The first 7 rows are patterns. Each new row is the sum of 2 different patterns, raised or lowered, with some noise. Before adding, each is slid sideways (what falls off one end comes back at the other) and multiplied by a number that may be negative. Names go in the order of the patterns.
Known rows, each followed by the names of its patterns:
[ -4  15  14   9 -11   3  -4  -1   5  -7 -12 -11   6   3  -1   0 -19  -4
  -2  -9   4   4   2   1   0  -4   9  -4  -9   1   6   9   5  -3   7] | K_778
[  1   8   0  16  11   4   2  -7  -2  -5  -8  -7 -19   4   3   0  -9   1
   1  -1  -9  -1   1   8   1  -5  -7  -5  -6  10  -2  11  -1  -4  19] | K_608
[  0   2   0   4  -5   3   4  -9  -2  -1  -5  11   1  -8  -1   6 -19  -8
   1  -2 -16 -11 -19  -7   5   4   7   2   8   8  -1 -12   8   1  -3] | K_988
[ -3  -7   0  -7  18   2 -17   8  -2  -1  -1   4 -14 -19  -8  -1  -1  -4
  -7   4   6 -18  -1   4 -10   4  -4   1  -1  -2  -4  -2   5  -3   1] | K_46
[ -1  -9 -19  -1 -12   6  -4   1   0  -7  19  -7  -9   5  -5   1   9  -5
  -5   6   0  19   3   8  -2   2   1   3   1   2 -12  16  -1   4  -1] | K_597
[ 19   6 -11  -5  -6 -11  -3  -6  -4 -11   9   0   0   8  -4 -13   2   8
  13   3  -1  -7   3   1   7   1   1   0  -6   2  -2   2  -3   0  -1] | K_963
[ -4   3  -9   1   1  19   0 -16   1  -4  -1   1   0  -1  -4   1  -8   0
  -1   1  -2   8  -2  -1  13   5  -2  10 -19  -4   3 -18  11  -5   0] | K_407

New rows. What belongs after each?
[ -6 -27 -10 -11 -18 -13 -16 -18  -9  -5 -18  -9   1  -4 -16 -12   3  -3
   7   3  -8 -18  -6 -11 -10  -5 -16 -27 -20  -5  -5 -14  -9 -30   2] | K_778 K_963
[-33 -29 -19 -19  -5 -14 -16 -21 -16 -19  -6 -20 -23 -16 -17 -10 -16 -18
 -14 -22  -5   7  -5 -34 -19 -26 -26 -16 -27 -29 -35  -7 -15 -20 -11] | K_778 K_963
[17 -1 25 23 19 -1 21  5 10 28  7 -1  9 -2 12 14 -6  4  3  9 -2 17  5 13
 13 30  7  6  6 -1 12 17 20 15  3] | K_778 K_407
[30 24 33 40 19 21 22 20 15 30 23 35 28 24 21 31 21 20 29 25 23 37 22 22
 17 21 21 36 25 28 24 21 41 31 31] | K_608 K_46
[  6   3   9  13  16   4  -9  17   1   3   6  15  -7 -12 -10   1   9   7
   2  12   2 -10  -5   8  -1  -7   0  -1   4 -12  -6   0   7   6   6] | K_608 K_46
[ -5   7 -26  10   3  -7   3 -17 -12  -6   9   0  13   0   6 -11  -1   4
   6   2  -3   0   1   0   6  -5   9   4  -5  -2   0 -12  11   1 -18] | K_988 K_407
[ 12  22  20  -1  -1  12  10  15   2  28   0   1  13   2   7   5  -6  18
   6   8  -2   5  -6 -11   9  -9  14 -19   0  20 -10  21  -2  -2   4] | K_46 K_597
[ 11  -9  17   9   3  21  20  13  28   5  -5  -2  -4   1  -4 -13   6  21
  -6  -3  -4  -2   3  -4   3  -7 -12  -9  21   1   8   8 -12   7  20] | K_778 K_988
[-14  -1 -11   2  20  10  17  20   5  -3  15  14  -6   3   6  -5  11  11
   4  -1 -18  -2   2   6  11   3  -9   0   7 -16   2   1   1 -14  -5] | K_988 K_963
[ -8  -8   5 -23   7   2   2 -30 -12 -14  -9   4 -13 -13  -9   4  11 -10
  -9 -25  -1  -9 -16  -1   6  -3  -6 -11 -11   6  -4  -9   1  -7   4] | K_778 K_608
[  9 -16  17  -2   4   1   2  -8 -23   0 -13   8   1  -1   4 -22  16   5
 -15   5  -5   1   4   7   9  12   2  18   5  11  -7  -4  12   3  -2] | K_46 K_597
[ -3 -20 -14  -1 -20 -22 -17 -31 -13   5 -10 -11 -19  -7  -4  -5 -21  -6
 -15 -13 -12 -10  -4  -9 -12  -9  -6 -17 -10 -25 -19   6  -6 -12  -2] | K_988 K_963
[ 12  -1   5   5   2   7 -15   4  16  -5   2   5   0   0   1  16  18   7
   8  14  11   3  -1  29  -4  -3  12  -8   7  11   3  -2  -4   2  -2] | K_46 K_963
[ 2 -5 -9 11 28  6  8  1  7  7 11  9  6 11  0  8  4  8 -4  8  7  9  7 -1
 -7 16 -1  1 16 -7  1 12  8  1 18] | K_963 K_407
[ 14 -22  -9  -7  -9 -27 -34 -23 -25   4  -6   1  -4  -7  20 -13 -24   4
 -11  -7   3  -9 -10   3  -9  14   1  -6 -11  -6  -8   8  -5 -10 -18] | K_988 K_597
[-10   0  -7  -1  -2  -5 -19  -9  22   0   3   8  -4 -11   2  13  10  10
  -1  -4   1   3   0   3   2 -12 -10   4 -10  18   2  -1  15   6   9] | K_963 K_407
[ 10   9   9   6   9 -10   5  16 -28  -2   1   3 -21 -16 -15   0  18  13
  16  16  18  30   2  -9  14  16   2   6  10  14  10   2   4   8   4] | K_608 K_988
[ 14  -5  17   6  -5  15  -4   1   7   8  -1  -1   5   5  16  17  14  22
  14  22   5   1  30  23  -6  20  10  18  12  14 -10  -8   9  16  17] | K_608 K_46
[ -5   1  -8 -16   7   5 -13 -15   8   9  17   2 -17  -7 -20   2  -3  -8
 -17   4 -21  -9  -2 -15 -21 -19  -8  -3 -13 -13 -17 -10  -8 -12 -16] | K_778 K_988
[-20   3  14  -4   7   7   6  -7  -3   5  -3  21   1   1   4  -5 -11   0
   1 -14  -2  -7  -6  24   3  -9  10 -17   5  -7   6 -15  -4  -8   7] | K_778 K_407
[  1  20  12  11 -13   4  -4   1  10  -6  -6  -8  10   3   2 -13 -17   7
   4  -1  13   8  10   6  10  -8  11   0 -12   6  17   9   1 -11   7] | K_778 K_963
[-16   1   0   2   0 -16   3  10 -12  -7  20  -2   3  -2  15   8  15   3
  -5   1  -9  -1  -9 -13   2   4   6   1 -10   4  -3  -2  -2   7 -13] | K_988 K_46
[-18   2  -8 -11 -22  -2 -28 -18 -15  -5  -5 -15   3  -7  -7 -18  -9  -1
  -7  -5 -13   1  -6   8  -7  -1  -2  -8  -3  -7 -12  -4 -21  23  -3] | K_46 K_597
[-10  -7  -1 -13   0  -4  -5  -7 -20 -13  -4 -16   9 -18 -24 -14   8 -25
 -11  -4 -13 -13  -8 -14 -18  -5  -1  -1  11   4   2   0 -20  -3  -7] | K_778 K_988
[  9  19   3  23   2  15  34  15   2   9  15  15  14   2  -8  -8   6   2
  -1 -11  -8   7   5 -10  10   9   8  -1   5   4  22   3  -8   1   8] | K_778 K_608
[  7   3   2  -4  15  19  22 -11   5   4  11   0   4  40   7  12   8   3
   6   1  11 -14  17  13  -6  11   2  -3  14   8   5 -14 -16  16 -12] | K_46 K_597
[  1 -12   7  -8  -8  -8  -1  -9   3  -4  17  -3 -17  -2  -6 -19  -7   7
   0  -2   8  -9   3   0  10 -12   5  -5 -11  12  14  -6   1 -34 -10] | K_963 K_407
[  4  10   2  -5  -3   0  -2   1   0  -8  -1  -7 -10  -8  -1 -13  11  -2
  13  15 -22  -4  -9 -11  -9  -3  -8 -15  -8  -3   7   5  -4 -14  -2] | K_963 K_407
[ 12  -8   9 -10  20  -6   0   4   5   5  -7  11   4  16  19   6   5   2
  28   1   2  11   8   9  14  -4   3  14  12  26  14   6   6   0   9] | K_608 K_597
[ -5  12   0  -4   9  -8  -6  -9  -5 -11   1 -11 -10   0  -5 -15   1  -6
  -5   1  -9 -15 -18  -9   3  -2  -1  -3 -20   2  16   5  -7  -6  -5] | K_778 K_407
[ 18  -3   5   5   7   3   6 -16   2  14   6  18  16   8  14   1  16   1
   5   1  11  11  17   5   7   0  16  11   8  -1  -1  -3  -2  -3   5] | K_988 K_963
[  7   7 -10   4   1   2   5   9  -3   7   6  26  17 -20   8   0   8   8
  15  23   4  18  -4  11   6   8  13  -1  12  14  17  17   6   8  -8] | K_597 K_407
[-10  -4 -14 -33 -14 -32  -3  -2  -1   1  -7  23  -3 -13  -8  -3  -2   3
  -7  -7   2  -1  12   2   9 -13  -4  -3  -4   5  -2 -20  11   0 -15] | K_988 K_597
[-18 -18  -3   1 -24 -18 -12 -17  -4 -11  -5  -6 -18   2  -2  -2  -9   9
 -11  -8  -3 -15 -19   3  -9 -17 -26   8   2   9 -14 -18 -13 -17 -21] | K_608 K_988
[18 14 18 29  1 20 20 17  4 11 -6 15 26 10 21 23 17 46 22  3 43 10 22 20
 23 17 31 15 23  7 11 33 19 19 29] | K_988 K_407
[-11  -8  -4 -12 -12 -10 -11 -20 -14 -11 -20  -5  -5 -15 -10 -18 -17  -5
 -22 -16 -11 -30  -6 -17 -14 -12 -12 -18 -14 -13   0 -12 -37 -18  -8] | K_963 K_407
[-4 -1 14 21  6  7  1 10  6  9 -4  9 14 -6 18  1 18  2  1  2 16 17 32  6
  2  8 20 21 21 -1 11  2  9  5  2] | K_778 K_407
[ -4  -7   6  -1 -13  -5   1  -8   5  -8 -12  -2   6 -17  -6  -9  -4 -24
 -14 -18 -24  -1  -6   4 -14  -4   1  -4  -8   6   0  -1   0  12  -7] | K_608 K_988
